The rows come from 7 hidden closed curves, with some noise, and rows from the same curve form a group. Each curve winds through 6 dimensions. The rows are also pushed far along 4 directions, which tell nothing about the answers.
(in the rows, 128 means zero)
Known rows, each followed by its group:
[176 142 105 149 164 152 147  97  98 126  96 114 145 113 160  70]
niro
[142 115 133 137 134 154 113 106 138 133 124 128 125 139 125 119]
futub
[167 150 117 128 157 139 134  94  90 127 123 116 158 111 152  80]
gudu
[136 133 152 119 118  88 144 123 126 121 128 126 155 134 130 133]
futub
[145 105 157 100 123 121 141 171 204 125 146 124 154 142  74 171]
sut
[ 87 143  72 154 110  58 150 124 103 133  64 154 138 125 158 142]
niro
[135 138 128 120 137 100 148 143 143 128 127 129 133 122 121 152]
futub
[169 128 151 123 146 106 176 147 166 107 142 109 137 133 121 141]
gudu
[116 132  70 140 144 185 122 139  93 114 112 118  88 116 139 130]
buk
[167 132 129 142 134 125 154 140 155 122 132 118 120 139 133 127]
futub
[142 118 163 110 115 139 124 133 166 134 120 132 114 154 117 145]
niro
[132 117 125 134 110  87 153 142 128 116 102 122 143 153 143 140]
laku
[ 88 129 181 103 103 123 102 117 133 129 159 139 138 140 116 151]
sut
[131 138  73 165 119 107 154 122 108 116 108 124 145 130 155  92]
buk
[ 58 121 103 145  80  92 114 123 107 132 112 147 106 149 147 149]
laku
[151 135 123 117 138 152 133 165 139 133 152 110  90 115 104 145]
gudu
[113 120  82 142 113  76 168 154 131  99 104 129 138 135 138 147]
niro
[131 121 170 121  85  91 123 112 171 118 141 144 176 165 128 121]
tamu
[141 111 153 108 126 115 137 127 130 121 115 117 154 150 130 138]
laku
[118 136 126 132 118  70 122  77 107 126 117 149 200 133 150 106]
gudu
[166 107  89 141 166 138 157 154 133 100 142 103 140 105 106 123]
buk
[ 64 134  43 166 130 131 123  96  46 124 114 125 111 104 163 102]
futub
[120 139 114 135 120 105 137 118 146 153 107 140 137 127 123 122]
buk
[125 167 148 110 120 156 105 126  90 135 130 135 102 113 147 110]
laku
[132 131 176 104 117 150 118 159 175 149 143 129  73 145 100 177]
futub
[ 90 129  94 153  97 126 122 131 129 138 117 135 117 136 126 121]
buk
[127 123  80 174 121 117 133  91 103 140 119 125 148 124 148  62]
buk
[126 123 147 134 125 102 139 103 147 136 145 125 132 142 132 130]
sut
[150 124 135 120 135 111 136 101 154 119 119 140 181 133 129 100]
laku
[ 83 149 184  98 105 139  95 102  83 134 151 131 114 138 146 144]
gudu
[123 138 118 131 134 130 143 153 146 119 116 134 135 112 114 137]
sut
[140 124 104 134 150 113 160  99 157 132 125 124 147 128 127 110]
futub
[167 103  85 122 167 169 162 141 146  97 127  99 133 121 115 107]
niro
[114 107 136 111 125 119 121 140 142 125 118 138 118 134 111 169]
niro
[197 112 106 155 161 152 146 108 135 110 114 112 154 127 138  79]
gudu
[151 129 101 150 129 125 143 125 144 130 106 129 132 133 134 108]
buk
[136 142 128 129 111  52 156 108 151 130 132 138 170 139 137 127]
gudu
[166 130 180 114 150 142 122 126 118 127 136 118 118 124 128 141]
gudu
[128 113 126 119 131 132 139 138 136 113 155 113 116 133 119 135]
laku
[119 147 141 114 122 153 109 122 131 129 138 141 133 122 127 109]
tamu
[ 76 130 141 121 110 141  93 159  97 134 117 142  87 118 117 181]
gudu
[150 133 143 127 139 111 165 135 142 114 137 114 124 129 134 137]
gudu
[ 69 131  80 167  88  62 149 206 159 149  80 159  76 121 104 208]
niro
[124 136 118 125 122 142 132 164 161 121 130 137 122 115 108 136]
tamu
[147 138 136 142 118  47 149  93 131 125 113 144 184 139 156 108]
tamu
[106 116 151 105 102  75 145 206 221 134 117 154 147 133  60 220]
sut
[164 124 175 126 129 172 104 104 117 120 156 113 121 151 143 105]
futub
[143 113 145 135  94 111 128 140 160 115 133 134 143 157 122 129]
tamu
[179 110  96 131 166 152 161 178 176 128 131 109  99 107  86 146]
tamu
[147 121 115 132 134 110 153 174 151 124 122 120 128 125 106 158]
sut
[ 97 144 129 133  91  72 150 138 149 136 109 144 133 145 137 150]
niro
[107 137 110 127 119 146 123 161 149 126 130 140 112 113 109 139]
tamu
[138 125 102 149 116  65 175 183 206 106 126 148 139 121 105 154]
tamu
[124 131 185  89 121 235  74 162 130 143 184 112  33 127  95 156]
tamu
[143 122 146 128 127 145 128 134 119 135 135 111  87 126 119 138]
futub
[111 146 136 140  96 117 107 137 103 127 118 146 118 130 148 127]
tamu
[138 122 113 156 124 126 147 158 130 101 127 122 128 123 127 126]
sut
[127 136 115 140 128 158 118 134 113 139 126 128  71 121 139 118]
laku
[153 146 113 139 139 139 149 115 117 122 122 114 129 128 152  96]
futub
[127 138 188  99 114  84 140 136 158 137 144 133 135 141 116 168]
niro
[114 107  83 150 126 145 133 155 156 133 128 123  86 125 101 147]
buk
[102 146 173  88 100  89 125 112 162 138 135 151 158 147 123 140]
laku
[107 106  46 170 130 116 160 199 160 132 108 122  68 115  99 178]
sut
[117 109  76 170 115 115 148 147 123 112 128 115 119 136 134 125]
sut
[156 120 123 133 149 155 133 144 135 126 140 111  83 122 119 144]
buk
[121 122 127 128 125 131 110 111  86 129 139 117 125 128 135 125]
tamu
[125 119 133 118 139 154 115 106 131 129 156 125 125 124 119 116]
tamu
[ 91 145 191 124  89 107  98 145 125 153 139 146 119 135 120 165]
niro
[122 121 140 138  91  50 140  84 154 115 113 152 220 164 145 109]
buk
[ 99 128 121 124 131 137 119 129 128 158 124 130  73 118 111 160]
futub
[130 121 118 157 113  29 164 139 179 133  85 157 174 140 124 156]
sut
[132 150 125 120 116 148 133 151 132 121 129 129 113 122 133 112]
laku
[ 83 137 110 159 100  96 102 108  85 164 110 146 111 120 144 121]
buk
[140 107 111 131 131  85 167 154 169 100 138 121 168 126 101 148]
futub
[160 119 197 110 144 120 117 106 169 145 143 134 169 134 103 131]
niro
[149 144  99 147 134 105 163 113 130 128 114 121 137 127 149 101]
gudu
[168 116 154 122 126 123 155 177 163 103 155 107 141 136 104 149]
sut
[137 151 135 112 137 131 136 133 102 126 131 119 117 117 142 122]
laku
[124 124  91 137 133 118 158 127 158 118 136 118 116 134 123 134]
buk
[119 141 113 136 122 131 147 138 124 130 123 119 102 131 139 126]
niro
[  7 143  59 153  70  91 107 160  97 139 105 167  70 115 137 169]
laku
[142 137 104 133 160 147 134 128 108 124 136 120 104  99 133 110]
laku
[222 115 161  98 182 244 112 117 144 117 172  87 126 120 100  80]
gudu
[164 110 130 144 135 119 132 117 134 129 120 121 153 141 131 115]
sut

New rows. What belongs after each?
[115 139 147 126 113 142  95  96 112 153 111 148 110 136 147 114]
laku
[133 138 189 104 122 152 103  92 146 156 129 137 136 148 127 117]
niro
[109 140 159 105 100 116 126 135 142 126 139 134 111 154 132 170]
buk
[ 74 143 144 135  87 110 118 117 126 126 126 149 135 142 140 132]
sut
[150 141 133 130 126 112 150 124 137 106 136 123 171 142 148 110]
futub
[136 134 182 104 105 119 118 107 168 115 153 144 179 150 124 108]
tamu
[185 140 213  92 158 187 123 129 140 134 142 110 102 131 121 137]
gudu
[147 120 145 127 118  57 146  83 130 114 131 131 212 150 144 105]
tamu
[166 116 146 126 163 150 133  74 135 119 125 119 166 131 138  89]
gudu
[125 129 161 116 144 181  87 120  93 141 141 123 117 112 119 123]
niro
[123 123  89 138 126 113 154 142 108 102 113 118 125 128 145 128]
niro
[119 148 116 123 120 113 129 112 116 142 136 130 124 126 136 122]
gudu
[151 133 139 122 128 121 135 141 136 131 152 116 110 127 120 140]
gudu
[123 143 121 132 149 129 148 119 111 129 111 124 113 118 143 132]
gudu
[148 127 148 123 128 134 124 158 150 112 138 130 140 140 124 151]
futub
[134 112 159 111 130 150 119 129 121 131 150 111  91 142 126 147]
laku
[128 141 127 133 143 121 139 146 130 140 123 129 126 107 116 141]
niro
[156 131 175 109  99  92 138 126 157 130 132 128 161 161 126 134]
tamu
[122 112 135 139 132 134 122 124 132 126 122 132 112 132 124 144]
gudu
[112 115 124 118 133 127 116 105 114 129 109 136 129 132 133 134]
niro
[135 114 132 115 110 120 138 157 151 118 133 117 147 142 104 144]
tamu
[ 95 128 102 139 131 149 114 138 111 124 156 128  82 107 125 133]
tamu
[163 107  87 162 161 132 164 140 156 114  97 122 129 120 123 123]
gudu
[146 130 104 143 139 118 170 167 150 120 125 114  93 120 121 150]
gudu
[108 139 135 116 113 141 125 116 119 132 131 125 123 135 131 120]
futub
[152 100 105 129 146 131 158 160 135 108 111 105 136 132 117 142]
laku
[134 114  92 148 125  84 150 147 153 119 116 134 184 119 104 118]
buk
[150 137 111 124 144 142 133 171 124 129 126 120 107 103 107 149]
gudu
[149 120 115 160 147 141 139 123 139 139 128 120 123 118 122 109]
niro
[165 110 139 114 137 121 146 155 172 136 134 114 121 133  90 159]
tamu
[111 120 154 112 121 147 106 123 131 127 145 129 121 135 115 147]
gudu
[148 145 148 127 125  93 133  77 108 139 115 129 188 144 161  92]
sut
[118 122 111 138 135 148 151 139 148 119 121 120 106 130 124 138]
gudu
[125 128 146 129 119 120 106 110 133 127 117 146 160 144 136 130]
futub
[122 118  93 160 146 122 138  77 108 119 105 131 150 128 157  93]
gudu
[ 78 143 122 148 119 109 121 101 106 130 116 151 125 116 148 125]
sut
[116 146 164 107  91 124 116 144 145 132 128 144 122 143 129 136]
laku
[152 116 134 125 150 135 127 125 115 123 139 111 147 123 121 128]
sut
[ 84 140  93 155  94  59 144 132 128 134 107 152 111 132 150 141]
laku
[ 69 123 128 136  89  95 131 196 172 142 140 141  91 129  85 203]
niro
[149 130 117 145 132 134 113  92  99 127 118 131 151 128 148  90]
gudu
[130 105  42 163 166 129 185 178 170 113 115 112  86 102  99 156]
gudu
[113 135 135 129 119 152 115 110  75 118 136 114 108 135 159 110]
niro
[132 146 142 113 118 105 130 124 138 141 142 131 129 132 123 136]
gudu
[162 126 179 116 151 163 117 111 138 136 118 128 119 132 126 131]
gudu
[148 133 162 104 114  95 155 103 162 115 123 130 188 160 138 111]
niro
[131 140 142 133 122 103 144 124 144 138  99 140 124 139 137 145]
gudu
[159 116 154 122 122 158 128 150 147 117 168 104 122 134 105 120]
buk
[107 119 146 106 126 132 104 114 117 136 114 140 117 136 127 153]
niro
[146 117 130 129 144 110 136 116 123 121 133 117 168 127 128 121]
sut
[113 150 163 132  92 144  89 124 109 142 127 148  91 140 149 123]
tamu
[152 139 111 124 146 142 149 141 113 106 138 107 141 111 130 113]
gudu
[117 117  98 147 150 159 111 129  78 130 119 120  87 107 135 128]
niro
[150 141 185 110 143  91 128  60 130 146 126 138 166 140 149 116]
gudu
[ 94 140 159 112 114 112 127 123 112 122 144 127 125 136 137 149]
gudu
[131 133 119 132 117 106 147 149 165 146 115 134 125 128 109 139]
buk
[112 128 128 146 127 123 117 104 115 141  93 146 113 132 146 133]
gudu
[127 127 125 128 102 117 135 171 147 138 118 128 102 138 113 162]
tamu
[148 129 124 115 144 152 144 116 146 113 159 112 149 125 122  92]
tamu
[153 119 127 146 140 126 160 138 134  95 119 115 141 133 140 123]
gudu
[152 131 106 126 130 105 159 164 167 124 141 119 126 121 105 148]
gudu
[127 126  90 137 124 131 147 145 143 104 140 126 134 121 125 107]
laku
[ 96 129 134 117 109 110 131 137 155 140 142 133  96 142 113 168]
buk
[127 132 119 135 103  91 144 139 138 132 113 130 135 144 131 134]
tamu
[153 130  92 142 147 147 170 152 138 114 130 100 103 119 128 114]
niro
[153 126  98 136 157 125 136 102 105 113 129 117 169 111 133  98]
gudu
[167 122 183  95 169 224 105 163 139 139 138 111  63 111  91 165]
gudu
[ 99 136 126 136  98  95 128 142 119 113 142 137 128 132 136 137]
tamu
[180 122 226  77 130 144 104  89 128 140 164 107 156 156 119 121]
tamu
[ 88 146 141 125 116  71 148 124 131 136 100 149 129 132 141 167]
gudu
[136 150 185  94 117 128 113 142 131 143 141 133 118 128 120 151]
tamu
[ 91 142 151 131  91 158  78 130  96 143 117 145  90 146 146 144]
futub
[100 143 139 114 126 112 137 149 120 129 122 131 113 118 125 169]
gudu
[108 111 118 144 104  76 147 104 158 115 116 142 181 153 134 121]
niro
[ 98 131 122 128 124 165 119 153 120 124 117 127  95 123 122 149]
gudu
[143 131 172 108 141 165 134 114 150 125 139 116 124 140 125 123]
gudu
[117 146 146 120 111 137 117 125 123 148 133 128 103 134 130 131]
buk
[131 141 149 125 105 102 115 104 133 138 105 149 164 146 140 119]
gudu
[156 112 123 132 152 135 151 104 144  99 145 112 168 131 127  98]
gudu
[171 129 131 129 161 108 157 103 151 135 107 127 161 123 130 111]
niro
[ 49 166  92 146  86  91 107  77  78 159  86 162 127 135 174 114]
gudu
[137 113 143 121 115 105 150 139 165 113 156 116 157 148 112 138]
sut
[133 133 146 126 132 137 114  94 114 153 128 124 121 139 140 116]
sut
[158 129  66 166 155 107 161 125 106 112 115 117 140 107 148  95]
tamu
[121 140 137 115 117 127 114 120 125 130 105 144 145 137 132 140]
buk
[124 139 126 128 153 188 110 109  82 134 162 104  73 119 148 117]
futub
[120 150  98 137 139 114 140  83 110 130 128 136 136 113 159  81]
laku
[141 106 139 113 132 154 137 157 167 120 159 107 128 136  93 146]
sut
[144 135 145 121 137 203  93 146 132 134 134 131  89 113 113 119]
tamu
[ 93 142 173 110  99 114  91 106 106 137 116 153 149 143 137 146]
gudu
[115 154 157 114 126  96 122  93 111 146 125 141 143 135 151 136]
futub
[ 85 121  81 155 129 107 125 120  83 132 109 133  98 114 145 142]
niro
[ 91 121  93 139 102  30 158  90 160 111 107 155 214 151 140 128]
buk
[173 141 149 150 138  87 141  39 103 119 123 129 199 153 190  59]
futub
[142 124 193  72 123 117 124 112 166 128 126 139 164 154 116 147]
niro
[132 132 113 120 134 154 142 118 119 116 123 114 132 135 142 103]
niro
[129 113  66 146 128 126 147 214 145 114 103 125 105 106  89 170]
tamu
[120 121 119 144 109 121 127 145 116 130 141 121  87 134 131 145]
tamu
[143 105 128 129 139 137 139 136 131 123 138 108 102 135 127 138]
laku
[151 137 195  94 146 194 116  94 129 129 152 111 119 142 133 110]
gudu
[114 134  59 176 108  68 146 116 100 123  72 149 161 130 162 102]
tamu
